There are 3 ways to turn a row about zero (a turn may also mirror it). The second row of each pair is the first, turned, with some noise. The first 27 pairs use one turn. New pairs use 3 turns, one after the other, and a turn may come again.
Some pairs, each with its turns in order after it:
[-38  52   8 -24  36  17   6 -34]
[ 33   7 -23  62  34 -24   1  22]	pati

[-47 -20  44 -30 -46  -4  50 -28]
[ 65 -38 -25  12 -43   7  47 -25]	pati

[ 49 -18 -13  24  -6  -7 -20  -1]
[-39   8   8 -27 -19 -10 -31  -3]	pati

[-36  48  40  17  40  12  13  32]
[ -5  24  19  28 -30 -45  36 -50]	Bimo

[ 48 -42  -2  -1 -38 -50  13   7]
[-26  60  15  20  17 -49  18  -9]	boza

[-47 -25   6 -28  47   3  20  25]
[-24 -50  19 -22   8  14  20 -49]	boza

[ 47 -27  -3 -57  28  29 -24 -49]
[-62 -23  20 -31 -13 -31 -32  53]	boza

[ 39   4  16  30 -43  -8  13 -18]
[-21  -1  19   9   3  62  10  14]	Bimo

[ 36 -42 -43 -41  50 -56 -31  55]
[-35  44  80 -53 -22 -26  -7 -52]	boza

[ 47  24  15  46 -39  31  32 -57]
[ -6  15 -63  63 -17   2 -13  63]	boza

[ -1  56   2 -15  21 -22  46  55]
[ 35 -14  40  38 -50   3  32 -37]	boza

[-40 -10 -51  -8 -47 -50  11   1]
[ 15  -3 -31  49 -21  11 -51  48]	Bimo

[ 28 -39  56 -30  41 -34 -52   0]
[-15 -13  18 -38  14 -74 -51 -28]	boza

[-49  32 -50 -53 -20 -44 -15 -48]
[ 13  -1  80  11  58  46 -12  42]	boza

[-22 -12 -14  31 -30  -2 -24  -4]
[ 10 -15   3  27  14  23 -37 -11]	Bimo

[-19 -49  43 -48  -2  16 -14 -30]
[ 71 -15  36  -3 -26 -29   0 -11]	pati

[ -6  27   4 -37   9 -55  11 -52]
[ 28   3  26 -20 -64  -5  -5  51]	Bimo

[-42  35  45   1 -53 -10  40 -16]
[ 29 -10 -46  41 -23  21  41 -47]	pati

[-42 -23  46 -32  37  23 -51 -54]
[ 71 -60  28 -36 -10 -32  12 -30]	Bimo

[ -6 -48 -57 -32 -55  49  35  -4]
[ 31  -1 -59  21  70  21   6  51]	Bimo

[-15   1 -30  57  -8 -21 -20 -40]
[ 26  12  21  10  -6  43 -58 -17]	Bimo

[ -5 -26  -6  -6 -49 -49  58 -25]
[ -2 -66 -32  -7 -57  18  26  -5]	pati

[  3   7 -56 -13 -10  37 -39  -6]
[-26  30  14 -17  16 -53  32  27]	pati

[ 16 -56 -40   6 -36 -22 -13 -34]
[-29 -22  15 -28 -69 -22  10  22]	pati

[-5 21 24 33 29 50 -8  9]
[ 19 -30 -47 -14 -35  11 -16  -6]	boza

[-59 -19 -31  34   3 -38 -41  10]
[-33   9  52  32 -21  37  34  41]	pati

[  4  31  42 -42  53  42  58 -43]
[ 46  34  20 -36 -18 -24  95   7]	Bimo

New pairs. What belongs after each?
[-37  32 -35 -38  -5  17  29 -14]
[ 34  34 -18  42   6 -13 -17  38]	Bimo boza boza

[ 41 -42  30   1  12   0  33 -22]
[ 40 -15 -15 -31   3  47  32  -4]	Bimo boza pati

[ -2  58 -53  11 -34  14  -5 -31]
[-22 -32  15 -25  18  47 -36  53]	Bimo boza Bimo

[-11 -49 -52  18  23  22  10 -57]
[  1 -52 -71   8   1  -3 -28 -40]	pati boza pati

[ -7  14 -48 -35 -28  49  58  22]
[ 70  18 -25  24 -36  42  26 -23]	pati boza pati

[-50  39  -5 -16 -37  -3 -21 -44]
[ 19  35  14  43 -10 -66  15 -14]	Bimo pati pati

[-29 -34  -6  39 -50  -2  48 -27]
[ 31  22  11 -17  -7  42  66  40]	Bimo boza boza

[ 25   4 -30 -31 -13 -33  26 -15]
[ 12  16 -13  19 -40  -4 -36 -27]	Bimo Bimo Bimo

[-58 -31  -3   8 -25 -16  19 -45]
[ 34 -25  62  -8  38  10   4  26]	Bimo pati boza

[-29  22  20 -44 -49  39  11  26]
[ 22  52  26 -39  28 -33  34  -1]	Bimo pati pati

[ 26 -49 -33  57 -19  36  56  21]
[ 34  55  12 -59   1 -17  61 -27]	Bimo boza pati

[ 13  -3  17  26  42  -5 -37  35]
[ 30   0 -12  23 -28  -5 -59   0]	pati pati boza

[ 37  21 -51   4  31 -23 -20  -6]
[-12 -17 -28  43   2  -5 -47 -36]	Bimo pati boza

[ 40  23 -31  -8  -7  14 -52 -35]
[ 27  55 -12 -16 -38  45   1  13]	pati pati pati

[-39 -24  32 -23  55 -16  -3  -8]
[ 76  -8 -15  -4  -2 -21  22   3]	pati Bimo Bimo

[-38  50  46  10   4  11 -42 -26]
[-39 -26 -45   0  17  -9  56  34]	Bimo Bimo boza

[  4  41  51   1  55   2  56 -51]
[-20  -2 -14  43  59 -54  13  61]	boza boza pati

[  7  42  32  32  23  37  29 -42]
[ 33   4  17 -38  31 -24 -43 -41]	boza Bimo Bimo

[-55  42 -30 -24  34  -6  -6   4]
[ 29  38  34  14 -20   9  49 -33]	Bimo Bimo pati

[-11 -29  -2 -24  23 -55   7  14]
[-17 -32  34 -20  12  -2  40  31]	pati pati Bimo

[-21  51  16  52 -14  30   9  39]
[-11   0 -39  48  35  -1 -49 -40]	pati Bimo pati

[ 47  17 -37 -24  30 -34 -46 -22]
[-49 -16  -1 -65 -18  10 -11  33]	boza boza Bimo

[-19  -9 -45 -48 -24  38  41 -41]
[-13  -6 -40  22 -48 -13  40 -60]	Bimo boza pati

[ 35  37 -46  -5   6  -2  15  35]
[ 37  30 -12  32  33 -14 -29 -14]	Bimo Bimo boza

[-45 -40 -29 -38   7  33 -32   0]
[-26 -30 -29  20 -71  27 -18  -6]	pati boza pati

[ 48 -42   4 -41  36  29  -1  37]
[-28  -8 -81 -26  -9   3  10 -32]	Bimo pati Bimo

[ -3 -36 -24 -51 -49 -17  -4  25]
[-47  39 -11 -12   2 -45  23  27]	pati pati boza

[-42  -1 -32  -2  14 -50 -13 -53]
[-32  27  27 -58  36 -16  -2  33]	boza boza boza

[ 13  -6 -46 -19 -43 -29 -28  -2]
[ 10 -43  -7   6  11 -62   1  -9]	Bimo boza pati

[-46  54 -31  55 -14  25 -55  51]
[  0 -19  55 -64  40 -13 -74 -21]	Bimo boza Bimo

[-48  26  12 -29 -16 -25 -49 -38]
[ 10   9  39  -7  76 -22  -9  24]	boza boza boza

[ 58  -9 -41  26  57  33 -23  12]
[-67 -39  -4 -10 -57   9  12  36]	Bimo Bimo Bimo

